The rows are grouped in 5 different ways at once. Each group adds its own fixed numbers to the row, and there is some noise. The rows also spread widely along 14 directions, which tell nothing about the answers.
In the rows, zero is written as 128.
Some rows, each with its group in each grouping after it:
[ 96 160 120 122  85 159 110 127 141  75  71 156  83 153 114 168  93 140
  71  53 109 103 113 150 123 124  93 135 157 145 129 123 153 141 110]
k_508 mok U X (2)
[156  84 120 113  86 123 151 125 178 148 100 146 151 194 178 112 148 204
 154 105 133 135  99 154 150 151 133 139  54 161 112 133 147 134  97]
k_825 Venar Q B (4)
[118 141 110 132 139 180 164  86 112 118 121 162 130 114 100 144 101 134
 168 142 138  99 142 121 144 112 116 106  93 107 172  99 197 156  92]
k_843 Venar Q E (5)
[111 108  91 131 160 111 131 109 102 143 136 131 158 105 142 122 132 114
 157 180 151 108 140 146 129  94 131  91 100 171 142 128 118 136 127]
k_912 nilof H E (2)
[114 154 141 152 189 139 122 148 116 127 138 116 134  66 114 127 116  50
 142 148 136 104 131  78 118  97 150  87 165  92 170 142 126 139 142]
k_565 por P A (1)
[108 126  90 113 139 158  94 110  72 116 164 114 115  34 136 152 102  81
  69 142 145 119 137 135  98  85 112 112 140 159 116 107 126 116 167]
k_843 mok H A (3)
[ 91 112  52 135 152 187 105  71 155  51  76  97 117  69 151 203 120  87
  90 128 143 116 108 130  93  61  88  88 130 142 141 154 108 140 149]
k_565 por K B (3)
[ 94 112  92 112  72 109 119  91 131  81 133 144  95 147 159 155 148 111
  37 103 129 118 152 180  99 132 112 154 133 164 119 160 102  99  96]
k_368 nilof U X (1)
[128 116 119 103 131 149  99 124  23 124 227 149 100 133 164 125 110 155
 121 183 132 108 161 130 109 131  79 141 130 201  92 107  89 106 132]
k_912 por K B (5)
[102  82 182 171 157  60 124 132 163 131  94  77 136 166 110 103  70 151
 145 102 126  90 152 171 151 112  82 133 151 170  99 126  93 129 154]
k_825 nilof P B (0)
[145 178 117 109  76 106  96 156 120 113 131 146 135 144  97 130 134  83
  81 171 100 183  94 116 127 140 189 142 132  60 160 120 142 112 167]
k_508 nilof Q E (0)
[ 94 116  88 107 148 144 125 105 130 118  75 123 147 150 170 110 153 151
 123 169 134 157 106  91 129 123 111 126  41 151 115 148 156 133  73]
k_368 mok H X (4)
[153 118 159 140 170 165 111 112  62 148 162 148 141  69 149 150 125 130
 223 117 157  76 181 152  76 110 106 137 149 163 149 157  81 127 119]
k_565 mok P E (3)
[160 118 132 137 112 187  90 105  92  89 109 146  93 114 114 224  78 138
 177 118 138 103 145 180  82  87  89 131 147 151 144 122  92 133 155]
k_368 Venar U B (2)
[122 119 105 113 109 157 125  97 154  82  91  90 113 176 122 143 148 155
 139 157 110 174 143 127 115 132 105 178 104 123 110 120 101 114 131]
k_825 nilof Q E (0)
[137 150 133 111 116  99 110 140 129 156 114 102 106 133 110 125 143  86
  84 109  95 190 161 116 104 146 151 178 135 110 100 106 119  75 138]
k_508 nilof U B (3)
[150 162 149 145 140 128 117 152 123 136 111  79 136 132 130  96 142 112
 164 154  85 161 120 103 142 137 138 157 162 103 110  99  58 116 176]
k_825 por H E (1)
[128 146 122 139 126 165 139 105 112  85 115 120 153 116 150 123 125 130
 152 144 121 101 106 157 149 107 107 122 156 121 139 123  80 139 175]
k_508 Venar U A (1)
[164 125 171 121 119  94 141 180 144 201 155 118 115 160 117  96 146 145
 136  87 116 147 155 108 145 160 152 164 133 146  87  97 134  97 114]
k_508 por Q A (3)
[162 133 152  87  95 140 102 148  72 171 173 191 110 160 146 129 140 171
 138 112 128 149 148 124  97 175 131 178  79 159 117 135 156  96  74]
k_508 mok K B (4)
[148  84 188 129 119 187 131  90 152  81 152  68 121 167 151 113 146 186
 137 140 134 170 127 112  94 169 100 201 129  95 114 175  82  96 155]
k_843 mok K A (3)
[ 80 158 132 136 112 113  45 100 101  78  42 146 138 128 109 159  52  93
  68 122 114 115  95 161 104  98  99 119 126 107 158 174 152 129 133]
k_565 nilof K B (1)
[162 111 149 106 104  85 106 131  83 179 162 125 144 140 141  91 104 144
 120 156 102 170 135 146 149 148 127 150  82 148  90  98 126  93 150]
k_565 Venar K B (1)
[ 95 124 116 140 133  87 119 146  83 130 162 142 162 142 142  86 101 147
 121 166 129  59 113 145 168 111 114  90 148 177 125 105 112 143 144]
k_825 Venar Q E (3)
[119 126 111 109 131 154 150  81  93 140 158 169 133  92 138 116 116 133
 117 122 140 110 152 144 129 130 127 122  89 140 156 114 193 134  96]
k_843 mok U B (3)
[150  97 115 147 120  88 137 141 198 115  79  97 162 202 141 111 144 158
 163 171 104 151  91 138 167 115 153 104  98 137 128 131  96 142 152]
k_825 por U E (2)
[ 90 136 111 134 104 159 101 100 149  50  83 146 134 131 164 161 127 113
  81 120 143  96  71 143 102 111 109 119 136 112 165 200 110 141 121]
k_368 mok K A (5)
[ 85 155 131 138 132 119  95  96 149  97  48 124  97 136  34 165  73  75
  88 106 104 149 165 122 120 113 109 140 114  85 174 141 189 123  83]
k_565 mok K B (2)
[119 180  54 104  87 156 123 123 168  94  41  89 106 128 139 139 153 120
 103  97  77 171 111 136 163 121 106 159 129 137  85  73  87 131 160]
k_508 mok Q B (4)
[122 136 137 128 141 142  74 141  45 101 156 148 105 139  74 159  64 133
 151 186 134  94 160 119 122  95  91 111 126 157 144 105 142 133 136]
k_565 mok Q A (4)
[109 109 131 132  87 107 116 105 133  89 148 156 113 125 133 143 100 103
  19 106 138 106 119 159 108 124 139 109 130 124 159 168 172 121 110]
k_843 por U X (1)
[148 161 149 150 166 152 135 108  69 165 135 153 157  61 119 131 132  88
 217 121 144  96 192 161 114 103 132 146 148 131 159 138 102 123 112]
k_508 por H A (5)
[134 153 217 127 135 172  70 132  68 108 124 133 116 148 110 124  60 136
 122 156 121 154 100  80  77 147 117 161 121  72 139 149 164 110 143]
k_368 mok U A (5)
[133 133  95 115 162 161 151 117 167 151  74 119 130 122 145 147 175 126
 181 120 124 159 124  89 132 122 137 129  84 122 132 119 137 133  92]
k_368 mok K B (3)
[129 146 161 123 102 164 144 116 163 127  66 109 106 164 119 119 117 175
 123  70 102 173 122 121 137 165 107 188 110  96  95  97 162 123 122]
k_843 nilof H X (0)
[139 112 177 141 128 116 127 149 157 138 132  83 135 140 125  87 101 141
  90 129 121 158  86 102 147 145 136 136 120 102 105 117 145 121 173]
k_843 por H A (0)
[166 139 145 143 117 143 136 148  89 121 197 185 145 100 119 143  98 117
 148 152 139  81  96 141 129 115 171  82 158  94 192 110 147 149 174]
k_825 Venar U E (0)
[ 84  91 124 139  83 108 100  60  93  63 135 143 128 156 111 137  63 167
  72 144 145  80 141 218 128 117  62 145 111 173 129 144 125 121 128]
k_368 nilof H E (0)
[135 109 220 184 156  95 100 152 168 123  74  71 132 158  86 130  66 137
 167  95 124 103 122 129 132 119 106 128 166 111 133 149 102 134 168]
k_565 mok Q B (4)
[162 161 161 137 176 165 141 120  57 188 156 133 136  44 111 121 103 114
 231 119 123 109 175 127 137 117 122 130 144 135 134  69 118 133 152]
k_565 mok H E (1)
[ 79 179 102 101 136 209 167 107 105 108 155 150 108  66 194 110 167 109
  85  74 139 104 121 102 102 150 115 155 153 126 122 124 134 128 108]
k_368 nilof U A (0)
[128 124 169 115  83 158 106 134 143 105  95 121 114 206 147 112 111 213
 130 109 112 139  90 122 128 167  97 169 104 140 105 137 135 137 116]
k_843 mok Q E (2)

New rows, each followed by its group in each grouping:
[ 91  91 147 153 169  95 120 112 151 137  90 128 159 129 139 135 111 120
 141 104 166  71 135 144 110  96 117  95 120 156 153 183 140 139  96]
k_565 nilof Q B (3)
[152 170 116 125 152 117 103 140  65 184 129 147 158  41 130 137 133  44
 167 144 119 135 153 144 112  98 171 123 138 114 156 110 106 117 145]
k_825 Venar H B (1)
[139 137 150 136 146 161 148  89 107 139  93 138 147 122 125 108  97 157
 199 134 121 131 145 142 156 125 111 136  89 119 140 112 164 144 106]
k_368 por P X (1)
[122 161 141 104 130 163 127 123  62 122 189 143 132 128 163  73 138 129
 106 181 115 146 116  85 128 161 135 151 114 111 129 124 136 110 125]
k_368 por U A (1)
[119 162 153 134 112 145 101 106 110  95 114 149 102 110  73 149  57  95
  98 118 115 122 125 135 128 126 122 131 140  80 176 116 176 135 134]
k_368 mok P B (1)
[113 126 146 150 141 120  66 126 108  78 100 114 121 123 103 171  91  84
  96 156 137 117 127 138  81  88 117 123 150 114 155 178 106 120 144]
k_368 por U A (0)
[104 164  89 133 117 137 137 162 135  94 153 204 118 167 105 146 166  99
  96 143 142  75 100  84 145 129 163  85 148 107 202 147 162 149  75]
k_508 por H A (3)
[137 168 138 128 122  94 102 153 159 154  22 132 146 154 118 117 102 111
 124 102  86 153  69 124 160 127 154 107 103  96 139 114 170 149 133]
k_912 mok U B (1)
[144  94 127 132 162  87 145 188 165 174 174 145 106 138 131 147 174  95
 149 127 154 110 153  78 113 127 175  90 114 151 155 143 134 129  78]
k_843 mok P B (4)
[131 152 149 147 151 114 160 128 117 158 133 128 156  98  93  88  87 123
 174 136 108 123 148 145 190 114 144 108 138 113 153  80 161 144 154]
k_825 mok K X (2)
[153 164 131 117  70  90  57 158  78 139  97 152 133 166 108 130 101 132
 117 153 100 163 115 163 131 135 139 163 100 128 112 111 120 104 147]
k_368 nilof H A (4)
[162 121 103 145 124  83 115 165 171 133  80 100 149 172 107 143 154 121
 177 172 112 140 119 134 170  91 159 101 122 132 133 112  89 140 156]
k_843 por Q A (3)
[125 190 113  95  99 152  82 127  28 102 146 174 118 156  91 121 112 130
 133 197  95 148 157 116 131 135 131 161 126 108 155  97 150 119 114]
k_825 mok Q X (3)
[ 81 134  62 121  87 153 129  66 119  74 117 155 104 106 113 166 115 116
  75 111 135  97 160 187 119 108  94 134 120 160 149 122 143 133  99]
k_843 nilof H E (2)
[117 172 157 128  99 168  57 133  82  89  82 144 135 104 125 153  63 129
 117 107 126 104  88 163 102 102 104 135 162 127 142 149 124 142 171]
k_508 mok Q A (2)
[121 193  63  94 104 151 117 120  85 144 122 207 127  93 115 149 160  82
 103 113 119 134 151 133 121 124 157 137 104 120 167 126 181 119  62]
k_508 por K A (3)
[127 127 166 158 136 127 120 138 159 110 104 103 100 165 105 148 119 131
 137  95 111 112 135 110 123 138 103 143 165 120 126 141  93 121 118]
k_565 por K E (1)
[141 119 116 139 107 100 142 144 195 131  95 106 129 142 150 147 171  97
 132  92 118 122 125 150 134 123 154 133 155 128 133 139  68 123 133]
k_825 Venar Q B (1)
[146 128  75 118  96 118 131 109 152  89  90 129 156 156 134 129 155 136
 159 177 104 158 125 172 165 109 143 132  97 123 149 125  97 143 145]
k_825 mok P X (0)
[ 80 120 156 121 138 232 121  56 108  69 103 117 128 124 180 119 117 188
 129  93 150  99 124 121  67 149  59 186 126 138 128 185 128 130  92]
k_825 mok Q E (3)
[112 138  42  90  85 114 112 155 147 102 111 139 102 180 137 129 151 136
  72 163  98 152  87 101 173 125 128 109  87 161 101  80 134 136 120]
k_368 mok P A (3)
[101 136 105  94 107 174 132  98  96 105 135 130 140 109 210  97 160 149
  82 106 130 124 117 151 106 144  90 174 117 163  89 150  93 113 125]
k_508 Venar U A (0)
[134 147 136 130 162 143 165 124  95 160 155 153 171 104 116  95 107 127
 184 177 136 108 110 105 172 117 151  82 104 106 166  90 181 151 138]
k_508 Venar Q E (1)
[172 107 182 153 157 127 151 117 128 195 131  70 127  92  88 120 107 128
 186  92 120 156 185 140 124 132 117 175 140 124  89  76 103  91 162]
k_508 Venar H E (3)
[103 137 151 129 116 189 119 117 145  91 101 167 121 146 121 149  93 142
  81  89 141 113  72  92  97 143 123 128 117  75 171 166 210 136  94]
k_825 Venar K A (3)
[ 93 166 161 114 130 140 100 130 145 129  30 112 131 179 156  93 136 155
 119  91  91 159  91  91 126 167 100 177 101 108 109 158 136 128  82]
k_843 mok K B (1)
[155  84 159 156 106  77 108  94 119 148  91 149 167 168  83 139  91 154
 175 135 144 107 162 214 141 113 118 143  84 143 156 155 135 116 100]
k_368 Venar H A (3)
[133 158 130 148 111 133 106 108 125  94  63  99 139 108 114 136  92 118
 141 115  93 125 115 174 163 102 102 132 163 116 125 103  81 139 190]
k_565 mok H X (1)
[ 77  91 127 144 145 111 148 134 147 102 162 180 117 172 129 146 118 122
  85 137 171  65 121  97 113 117 134  75 119 146 174 163 184 139  64]
k_825 nilof H X (5)
[123 133 174 111 137 164  75 130  36 133 161 152 121 115 128 123  69 153
 107 139 145 124 129 118  88 133  88 156 111 157 105 133 159 111 127]
k_508 por H A (0)
[159 188 109 110  50 163 103 135  78 113 169 191 169  75 175 105  98 127
  91 136 114 120  45 171 142 132 183 107 141 101 166 114 153 150 198]
k_825 por Q E (2)
[120 172 166 123 150 158 111 130  38 141 189 142 119  99 103 117 118 107
 149 150 133 117 179 101  87 142 127 168 173 110 141 118 122  98 127]
k_508 nilof Q E (3)
[123 132 143 158 118 150 136  56 135  56 112  85 129 131  47 129  58 128
 133 175 110 132 142 163 175 110 100 138 147  69 171  93 137 136 191]
k_368 mok Q B (3)
[126 138 110 103 116 171 142 125  73 136 201 137 119 118 185  85 160 162
 116 138 130 120 130 113 139 157 108 160 128 173  86  95  98 111 128]
k_368 por H A (3)
[ 91 156  61  93 103 167 105 121 116  85 110 137 128 120 189 128 139 123
  66 161 127 145  64 101 120 122 127 116  93 131 121 123 140 134 140]
k_368 nilof Q B (4)
[125  82 148 141 161  76 124 172 113 167 164 119 122 155 124 115 107 134
 129 141 139  98 156 116 127 113 121 107 116 186 100 111 127 111 116]
k_825 Venar U A (4)
[150 113 150 125 166 139 141 175 122 183 187 117  91 114 137 141 159 130
 167 100 131 120 165  78  98 140 134 142 160 164 100  98  95 104 117]
k_825 mok K E (3)
[148 156 113 143 110 160 104 142  76  80 160 178 155 113 158 145 105 119
 133 184 136  84  56 141 138  97 149  67 163 111 178 133 109 162 190]
k_912 por H X (5)
[147 133 150 117 127 169 150  92  98 120 182 149 123 127 132 114 131 131
 145 158 127 143 153 115 116 153 139 152 106  95 161 124 154 119 120]
k_843 mok U B (5)
[104  84 128 113  88 125 155  97 142  96 200 155  95 169 121 128 125 158
  60 117 151  91 147 142 128 156 106 137 116 165 141 142 157 117  85]
k_508 mok Q E (1)
[167  86 136 119 155 144 166 144 101 164 197 118 154 109 215 101 166 174
 187 153 146 118 128 133 135 124 131 115 117 179  90 107  75 131 165]
k_843 Venar U X (0)
[137 163  94 124 143 136 149 145 142 146  59 156 160 150 154 123 154 155
 213 142 106 121  86 121 197 110 138  87  95 136 140  94 131 169 112]
k_368 mok K X (1)
[112 102 148 123 114  81  62 133  77 107 140 140 146 167 139 122  92 133
  69 190 135 133 114 139  95 116 135 117 110 137 133 169 143 106 137]
k_843 nilof U X (3)
[121 129 154 125 147 165  78 127  39 110 182 179 136 107 129 131  65 132
 119 185 161  93 105 104  93 113 122 100 114 125 167 153 180 134 124]
k_368 por P A (3)
[124 159 210 185 103 150 123  92 117  76 107 155 122 167  54 138  53 154
 158  76 120  63 142 178 142 150  91 161 199  70 191 137 134 139 140]
k_565 nilof H B (3)
[ 89  81 111 115 139 172 145 105 183  98 122  95 119 135 187 135 164 140
  73 108 156 128  98  80  74 138 115 136 108 137 116 173 133 117  93]
k_825 Venar Q E (3)
